The rows of a group lie close to one hidden flat surface of 12 dimensions, which passes through zero. Surfaces can cross.
Known rows, each followed by its group:
[-11  31  -6  20 -27  27  13 -44  -7 -19  16 -37  12 -19   1]	Rufe
[ 14   7  -2  22 -35   8   9 -10  13  -1  22   9 -28   0 -19]	dini
[ 30 -41  -3   7  58  11 -25   1 -29  20  17  -2 -21  -2  23]	dini
[-35  -9  19 -10 -25   7  12  60  15  -1 -18  38  32 -26 -16]	bivo
[ -8 -13 -12 -13  -6  -7  24   5 -20 -18   8 -10   9 -13  16]	dini
[  8 -30  10   1 -11  32  17 -16  -4  36  17  33  -6 -19  23]	Rufe
[ -1 -12  16 -20 -29 -24  21  14 -17  23 -25  21   1 -17  41]	bivo
[ 10   2   3  -1   0  20  11  12 -11  -3 -10  -2   1  15 -25]	dini
[ -9   5  22  31  19 -43   3  -1  26  -5  13  -9   7   3   1]	dini
[-10  -6   3  16  34  14  12 -26 -24  13  -9  14  29  -9  34]	bivo
[  8  16  26 -12   7  -6   7  34  -4  -4  12  13  -2   7 -25]	zivef
[  5 -14   7  32  13 -28 -10  -5   2  18  17  -2  -9   4  37]	zivef
[-13  27 -12   9  -1 -15  -2  28  11  12   2 -19 -19   7  28]	Rufe
[ 42 -31 -19   7  -7  15  -5  -2 -52 -41 -34  30  -1 -48  -4]	zivef
[-12  38  23 -24  16  21  30  10  -4  -7  -3   8  34 -21  -9]	dini
[  5 -26  17  15  -4 -19   2 -17  -6   4  35  -9  33   1  35]	zivef
[ -5  15 -20 -26  -8 -20   2  15  23   3   5   7 -25  18   5]	Rufe
[ 20   3 -26   3  17   3  -7  24   8  -6   5  15 -25 -28  21]	zivef
[-30  11 -11 -14  -5   9  18   8 -30  -8 -11  13   1 -13   9]	zivef
[ 11   1   3  20   9  -6  -3   4  -1   4  27  -4 -18  27  -8]	bivo
[  4  17 -19   9   0   0 -28  12 -26 -32 -14   1   3   1  -7]	Rufe
[ -3  -1  24 -38   8   5  29  22  -1  13  18  14  24   5   1]	zivef
[ 21 -16 -11  35  -7  12  22  -6 -10 -11  -8  -1  40  23   1]	bivo
[-12   9 -12 -13 -17  -5 -17  -5 -13 -33  17   4  24  -5  -5]	zivef
[-13   9 -30  -6 -11  22  27   6  -5   2 -23  23 -10   1   6]	zivef
[ 15  30  -3  -7   2 -12  11 -13  43 -11   1  21  27 -21  16]	bivo
[-58 -33  26   5  16 -19  13  13  -4  33  12  19 -35   9 -12]	Rufe
[-18 -22  -7 -30   8 -18   1  49   6 -18  31  45 -19   6 -33]	dini
[ -6  -1   3   5  16  18   8  22  10  31 -41  -5 -13  21 -14]	dini
[ 22   5 -11  -7 -14  13  11  -2   1  15  -4 -10  -8  -3  26]	dini
[-26  18   8 -35  32  17 -10   9 -10   0 -11   0   4   3 -26]	Rufe
[-11  20 -19  33  33  15  52 -11  12 -16 -13  40  34  -9  10]	bivo
[  6 -11  -9 -21 -17 -15  11   9   0  12  18  19   2  18  26]	dini
[-11  11  27   0  12   6   1  -3 -29 -12  68  17   7 -21   4]	bivo
[-10 -24  15   1  11 -38  -9  -7 -15   0  18 -21  13  10  16]	Rufe
[-55 -39   9 -15 -41  29   8 -26  -3  41  41 -21 -16  -3   8]	bivo
[ 13 -31   6  -9 -28   7  23 -21  17   9 -12 -21  -8  -5 -15]	bivo
[ -6 -21 -10  -1   1 -21 -37  -7  19  -6  -4   1  -2 -11   6]	dini
[ 24  -5  20  -4  20 -21  -1  14  46  13 -10   8  -2 -25   9]	Rufe
[  9  20  -1   8   2 -26   2  23   0  -1  -6  17   5   6  25]	zivef
[ -4  28 -34  -1  14  16  11  15  32  -7 -15  26 -20  18 -24]	Rufe
[ 23  12  16  28   9  34  20  18  21   8 -20  11  -1 -30 -14]	Rufe
[-31   6 -11 -11 -38  18  18  -5   4 -29 -32 -18  18 -29 -28]	zivef
[-30  18 -20 -13 -44 -36 -40 -29  45 -29 -26 -21  51   3   5]	zivef
[ 37 -18 -14  -2 -42  12  -6  13 -17  -6 -24  12  13  16  -2]	Rufe
[ 10 -18  13 -15   7 -17  -4  11 -17 -24   7  10  32   7 -19]	dini
[ 18  21  -1 -10  11  -4   9  -5 -64 -38  18 -28  15 -26  24]	dini
[ 31  12  19 -39  -5  -7  -6  -1  -2   0  16 -21  -3 -21   8]	Rufe
[ 23   4 -15   4  19  28  30  -2  -5 -13 -13   0  27   6  -4]	bivo
[ -4  -4  -2   0   2  -8  -4  22   2  21 -35   9  17  18  24]	bivo
[ 15   8  14 -41  -5   9 -28  31   8  11  -6  -5  13 -11   7]	bivo
[ -7 -17 -10   0  22  -7  -2 -11  -9   3 -28 -15 -40 -15  -3]	zivef

New rows. What belongs after each?
[  2  -4  14   6  13 -19  14  19  -7  15  21  -5   6 -10  42]	Rufe
[-46  10 -20   1 -14  15 -18   4  30   0 -17  28   6 -28   1]	bivo
[ 10  -2  -7 -19 -11  38  -4  11   1  22 -40   3 -25 -49  15]	dini
[ -7  11   5 -17  21  -7  -5 -16 -33   3   5 -16  -6  13   8]	zivef
[  3  22   5   5 -22  -7   3  33  10  16  -7 -32 -26   7   8]	Rufe
[-27  -1   9  24  12  21  12  -1 -33   4  17   1 -10   0  -5]	Rufe
[  4   7 -17   1  -6  25  15 -12  -8 -12   0 -19 -13   5 -20]	zivef
[-29  40 -16   3 -12 -34 -15  21  20 -19 -10 -13 -17 -13  11]	Rufe
[-19   2 -41 -29   2  -6 -27 -11 -24 -25   2  30   0  25  -4]	Rufe
[-15 -26  31 -16  -7 -15  24  -6  18  13   6 -17 -16  -8 -28]	bivo
[ 16   1   7  -4  12  10  -6   5 -17   3 -28   9   1 -22   7]	zivef
[ 11   5  21 -24  -2  24 -19  17 -15  -5  44   1  13 -23  -6]	bivo
[ 14 -16  -5  15  20  20 -20  -2  -2  16  -7  -5   9   7  14]	Rufe
[-13 -13  18  -6  -2  -9  -3   7   9   9  -2 -12  29  13  -3]	bivo
[ 14  -8  -4  19   0  17 -22 -23  16  -9 -15  -2  39 -10  -3]	bivo
[ 30  37  22 -13  -8   8 -23   9  -8  13 -35   6   3  12  -7]	dini
[  9   2  -8  -6   3  11  28 -13  11 -14   3   7  -2  26 -42]	Rufe
[ 11 -10   3  15 -26   9  22   4  -9  10  10  12  -5  -7  12]	Rufe
[-30 -12 -19 -41   1  27  24  18   7  -2   7  23  24  11 -15]	dini
[-14  14   8   5  -4   6   6   5 -12  -3  23 -12  18 -12  18]	zivef
[ -7   6   6  14  33   9 -17   6  10 -21 -46  31  16 -46 -23]	bivo
[-22  11 -24  10  20   0  10 -30   4 -19  13   6  25  10   7]	Rufe
[ -2  15  -1   3   7 -19  -9   6 -17 -10  21  -6  13  25  10]	bivo
[ -6   3   0  15  -5 -16  12   2 -13 -31  27  -6 -15 -25  -8]	dini
[ -8  16 -32  -5   3 -23   0  -4  -9 -35  14  20   3   9   3]	Rufe
[-15  23 -14   4   3  11 -46 -11  -3 -14  29   6 -30  29 -39]	zivef
[-22  -4  18  41  10 -36   0  -3  26  27  17  11 -44  -6  14]	dini
[-14  -2   1  -8   4   1 -42  35  16  10  -5 -21   9  33 -19]	bivo
[-12  17  -7  -3 -21   5  15 -15  10   8   3  -1   7  -1  14]	dini
[  8  -6 -38   0  -6  -9  -8  -1  21 -33 -16 -23 -23 -33  -6]	zivef
[ 11  16   4  41  15  19 -36 -16 -19   2   5 -22 -22  -8  -2]	zivef
[-36  -1 -16 -17 -18  -1 -17  -5  -5  -8 -30 -10  14  -9   5]	bivo
[  5 -14   5  22  -7  -9   0   1 -22  -4   7   5 -14   4  -5]	bivo
[-45  30 -14  -1  37  22  22  43  34   0  29   8 -10  26 -36]	bivo
[ 17   1  -5 -18  10  10 -46 -15  12  19  -9 -20 -28  -7   1]	bivo
[-25  -9 -24   2   4  12  17  -2  -8 -20  -6 -25  24  34 -23]	dini
[ 10 -15  24 -18  15 -14 -37   4  32   4  29  -5   9 -12 -14]	zivef
[ -7  14  12  14  36   5 -29  -6  19   4  -3   5  -9 -18 -11]	dini
[  2  -2   6  17 -39 -31 -13  16 -10  -9 -51 -19 -24 -11 -10]	dini
[ 18 -45  16  12   5  22  -5  -2 -11  30  -5  23  14  -7  15]	Rufe
[ -3 -32  26  33 -11  -4  12 -20   7  24  10 -28  -1   8   0]	Rufe
[ -8  17   2  15  13   2  31  -1  -5 -18   4   0  22   4  -8]	Rufe
[-28 -32  -5   8   1   1   5   0  -1  28 -20   2 -15   6  12]	dini
[ 12  -5  -8  19 -14   7   2 -15  25  18   5  -5  -7  -5  23]	Rufe
[-12  38 -31 -18  -3  25  -9  13   4   5 -12  -3   0  10  19]	Rufe
[-15 -13  14 -37  25  -5 -12  -7  -2   3  -9  -3  16   9 -16]	Rufe
[ 19 -22   2   1 -44 -20 -12  11 -18 -12 -16  11  -1   0  -2]	Rufe
[  1 -10  -1  17 -21   0  10   2 -15 -11  -1  18   6   2  -9]	zivef
[  8  -2  -6  10 -16  13 -28 -29  -1 -19   2 -16  20  -4  -9]	zivef
[-28 -13  19   9  -4   3 -15   4  21   2  -7  -8 -18 -23 -39]	zivef
[-43 -38 -19  18 -15 -11  -3 -14   4   5  -6  27 -12 -13  14]	zivef
[ 21  47 -39 -42  16  24 -15   6  -6 -14  16 -33  27  31  23]	bivo
[ 33  -5  -5   0   7  24 -14 -13  33   7 -40 -21 -11 -21 -15]	zivef
[ 22 -48  10 -18   0  25  -2 -28 -39  21  37  18 -30  20 -19]	Rufe
[ 16  18   0 -35  48   8 -25   3   4 -18  -3  22  10 -29  -8]	Rufe
